The rows of each matrix lie in a flat space through zero, up to rounding. After each matrix: how many dimensions does the smallest such space have?
In the rows, zero is written as 128.

[[ 90 117 192  44 134 142 132 155 180 122 136 116 134 125 107  92]
 [117  44 169 128 108  72  95 142  56 158 141 135  98 120 159 137]
 [192 169 117 154 103 159  87 113 124  99 130 174 165 122 112 139]
 [ 44 128 154  38 109 158 131 105 148  78 120 118 135  86 133  93]
 [134 108 103 109 106 126 199  88 131  84  96 162 108 149 129 114]
 [142  72 159 158 126  71  97 151  87 180 137 156 106 126 141 154]
 [132  95  87 131 199  97  41 179  87 167 124  78  99  72 149 164]
 [155 142 113 105  88 151 179 100 132  96 120 166 131 160 133 116]
 [180  56 124 148 131  87  87 132  57 114  91 102 120 122 155 171]
 [122 158  99  78  84 180 167  96 114  29  99 109 184  81 129  95]
 [136 141 130 120  96 137 124 120  91  99  89 113 188 103 148 155]
 [116 135 174 118 162 156  78 166 102 109 113  29 179 112 121  98]
 [134  98 165 135 108 106  99 131 120 184 188 179  82 206 123 122]
 [125 120 122  86 149 126  72 160 122  81 103 112 206  56  67 119]
 [107 159 112 133 129 141 149 133 155 129 148 121 123  67 136 119]
 [ 92 137 139  93 114 154 164 116 171  95 155  98 122 119 119  92]]
	12

[[122 117 120 123 125 120 120 132 112 138 126 125 127 147 107 106]
 [117 133  75 125 126 105 121 127 152 115 115 122 106 122 133 125]
 [120  75  29 149 132 101 178  99 165 115 141 104 100 126 116 164]
 [123 125 149 173 115 116 162 134 114 126 141  98 100 137 138 106]
 [125 126 132 115 128 104 122 129 120 133 152 151  93 155 111 113]
 [120 105 101 116 104 138 138 112 134 144 153 124  71 134 147 136]
 [120 121 178 162 122 138 239 122 145 144 110 126 168 101 137 125]
 [132 127  99 134 129 112 122 209 154  99 142 130 109  97 148 146]
 [112 152 165 114 120 134 145 154 137 130 116 142 143 114 128  99]
 [138 115 115 126 133 144 144  99 130 211 111 138 130 133 105 129]
 [126 115 141 141 152 153 110 142 116 111 133 100 131 133 120 108]
 [125 122 104  98 151 124 126 130 142 138 100 175 144 141 111 131]
 [127 106 100 100  93  71 168 109 143 130 131 144 131  97 140 138]
 [147 122 126 137 155 134 101  97 114 133 133 141  97 156 139 145]
 [107 133 116 138 111 147 137 148 128 105 120 111 140 139 127 128]
 [106 125 164 106 113 136 125 146  99 129 108 131 138 145 128  70]]
	12

[[189 130 157 151 114 145 148 141 114 130  87 108 138 128  99 173]
 [130 159 118 138  85 131 113 137 152 142 103 117 102 133 143 159]
 [157 118 164 141 189 131 143 144  83 116 169 111 133 145  92 111]
 [151 138 141 102 113 149 165 129 173 140 144 145 138 131 150 155]
 [114  85 189 113 223 100 130 123  81 107 155 121 118 129 108 113]
 [145 131 131 149 100 156 165 139 163 163 128 132 155 121 118 138]
 [148 113 143 165 130 165 154 171 169 163 143 105 178 126  95 100]
 [141 137 144 129 123 139 171 121 137 148 148 147 128 125 129 152]
 [114 152  83 173  81 163 169 137 162 179 175 153 155 118 120  96]
 [130 142 116 140 107 163 163 148 179 169 173 128 162 143 125 103]
 [ 87 103 169 144 155 128 143 148 175 173 145 122 129 113 124 117]
 [108 117 111 145 121 132 105 147 153 128 122 131 133 102 133 101]
 [138 102 133 138 118 155 178 128 155 162 129 133 190 122 104 114]
 [128 133 145 131 129 121 126 125 118 143 113 102 122 152 115 143]
 [ 99 143  92 150 108 118  95 129 120 125 124 133 104 115 136 112]
 [173 159 111 155 113 138 100 152  96 103 117 101 114 143 112 133]]
	8

[[141 106 117 132 132 130 111 138 135 133 106 130 132 133 123 146]
 [106 180 138 130 130 131 132 117 117 125 150 130 129 118 129 109]
 [117 138 134 127 120 136 118 124 124 115 136 132 122 125 140 116]
 [132 130 127 128 144 120 131 131 120 146 123 142 134 124 122 137]
 [132 130 120 144 147 136 133 127 126 127 122 111 131 102 123 120]
 [130 131 136 120 136 126 143 119 124 167 121 121 138 127 121 117]
 [111 132 118 131 133 143 123 135 109 105 114 124 114 115 120 123]
 [138 117 124 131 127 119 135 147 125 142 125 129 139 125 129 139]
 [135 117 124 120 126 124 109 125 149 125 122 123 137 151 120 141]
 [133 125 115 146 127 167 105 142 125 136 130 141 113 133 149 124]
 [106 150 136 123 122 121 114 125 122 130 111 112 154 126 125 100]
 [130 130 132 142 111 121 124 129 123 141 112 159 124 143 146 120]
 [132 129 122 134 131 138 114 139 137 113 154 124 135 129 142 128]
 [133 118 125 124 102 127 115 125 151 133 126 143 129 199 134 127]
 [123 129 140 122 123 121 120 129 120 149 125 146 142 134 146 111]
 [146 109 116 137 120 117 123 139 141 124 100 120 128 127 111 161]]
	11

[[169 159 120 126 101 109 106 134 186 131 130 138 170 110 108  78]
 [159 130 128 128 124 142 111 121 104 110  93 115 108  77 101  89]
 [120 128 157 160 163 117 131 129 148 117 148 117 101 135 109 197]
 [126 128 160  93 128 110 148 107 130 121 129  88 174 150 111 128]
 [101 124 163 128 122 129 148 128 111 100 156 129  87 129  90 101]
 [109 142 117 110 129 168 195 178 173  74 155 114 115  88 162  94]
 [106 111 131 148 148 195 142  85 215 110 109 131 109 127 119 124]
 [134 121 129 107 128 178  85 153 165 117 131 128 138 157 152 119]
 [186 104 148 130 111 173 215 165 110 114 142 128 155 155  49  48]
 [131 110 117 121 100  74 110 117 114 103 122 150 133 165 163 120]
 [130  93 148 129 156 155 109 131 142 122 104  95 102 154 117 145]
 [138 115 117  88 129 114 131 128 128 150  95 149  91 155  85  52]
 [170 108 101 174  87 115 109 138 155 133 102  91 169 175 125 123]
 [110  77 135 150 129  88 127 157 155 165 154 155 175 109 214 114]
 [108 101 109 111  90 162 119 152  49 163 117  85 125 214 116 105]
 [ 78  89 197 128 101  94 124 119  48 120 145  52 123 114 105  92]]
	13

[[140 155 152  87 104 136 102  70 146 132  96 135  98 129 167 146]
 [155 134 126 153 184 112 144 113 113 153 152  99 117 134 103 134]
 [152 126 130 102 117 125 120 117 139 130 103 146 122 127 156 134]
 [ 87 153 102 198 178 114 156 134 102 130 182 111 132 123  90 112]
 [104 184 117 178 156 129 145  98 156 113 141  78 108 120 128 149]
 [136 112 125 114 129 111 129 133 123 131 134 156 134 118 131 119]
 [102 144 120 156 145 129 126 119 141 133 139  79 114 109 114 132]
 [ 70 113 117 134  98 133 119 136 123 100 120 118 123  95 100  98]
 [146 113 139 102 156 123 141 123 143 135 113  89 105 142 144 134]
 [132 153 130 130 113 131 133 100 135 105 111 136 115 120 125 134]
 [ 96 152 103 182 141 134 139 120 113 111 129 106 119 117  98 112]
 [135  99 146 111  78 156  79 118  89 136 106 141 137 132  90 116]
 [ 98 117 122 132 108 134 114 123 105 115 119 137 124 117 107 102]
 [129 134 127 123 120 118 109  95 142 120 117 132 117 116 145 134]
 [167 103 156  90 128 131 114 100 144 125  98  90 107 145 131 146]
 [146 134 134 112 149 119 132  98 134 134 112 116 102 134 146 132]]
	10

[[135 163 139  98 155 106 144 114 130  94 125 128 113 155 117 105]
 [163 125 103  85 133 140 105 125 150 135 143 141 133 149 119 133]
 [139 103 120 120 120 135 116 128 123 151 137 146 134 144 117 122]
 [ 98  85 120 200  84 163 113 163 124 179 123 114 153  56 160 174]
 [155 133 120  84 147 123 120 127 133 138 141 155 127 164 103 103]
 [106 140 135 163 123 133 135 148 131 133 117 111 133  84 148 146]
 [144 105 116 113 120 135 114 120 128 140 138 141 132 149 119 126]
 [114 125 128 163 127 148 120 194 129 206 130 150 154  70 129 132]
 [130 150 123 124 133 131 128 129 146 109 124 111 126 112 142 145]
 [ 94 135 151 179 138 133 140 206 109 218 123 161 152  68 118 105]
 [125 143 137 123 141 117 138 130 124 123 125 132 123 134 121 114]
 [128 141 146 114 155 111 141 150 111 161 132 166 129 148  95  80]
 [113 133 134 153 127 133 132 154 126 152 123 129 136  95 134 132]
 [155 149 144  56 164  84 149  70 112  68 134 148  95 231  86  67]
 [117 119 117 160 103 148 119 129 142 118 121  95 134  86 161 174]
 [105 133 122 174 103 146 126 132 145 105 114  80 132  67 174 184]]
	4

[[ 74 125 143 148 124  93 125 166 117  96 186  70 117 131 105 144]
 [125 166 169 166 101 139 161 128 156  61 153 126  95 123 161 121]
 [143 169 145 103 130 137 113 139 118 135 137 149 159 136 153  68]
 [148 166 103 118 147 122 137 151 134 108 128 133 116 154 117  98]
 [124 101 130 147 102 150 175 130 155 123 141 153 110  91 162  80]
 [ 93 139 137 122 150 107 103 100 149 142 113 142  87 104 154 106]
 [125 161 113 137 175 103  88 133 141  98  99 112 137 150 132 132]
 [166 128 139 151 130 100 133 133 124 111 151 124 130 132 152 147]
 [117 156 118 134 155 149 141 124  47 156 175 122 160 173 106 168]
 [ 96  61 135 108 123 142  98 111 156 119  77 146 137 135 185 110]
 [186 153 137 128 141 113  99 151 175  77 127 135 126 174 154  89]
 [ 70 126 149 133 153 142 112 124 122 146 135  87 102 147 105 176]
 [117  95 159 116 110  87 137 130 160 137 126 102  47  82 130 144]
 [131 123 136 154  91 104 150 132 173 135 174 147  82  99 144 122]
 [105 161 153 117 162 154 132 152 106 185 154 105 130 144 131 129]
 [144 121  68  98  80 106 132 147 168 110  89 176 144 122 129  94]]
	13
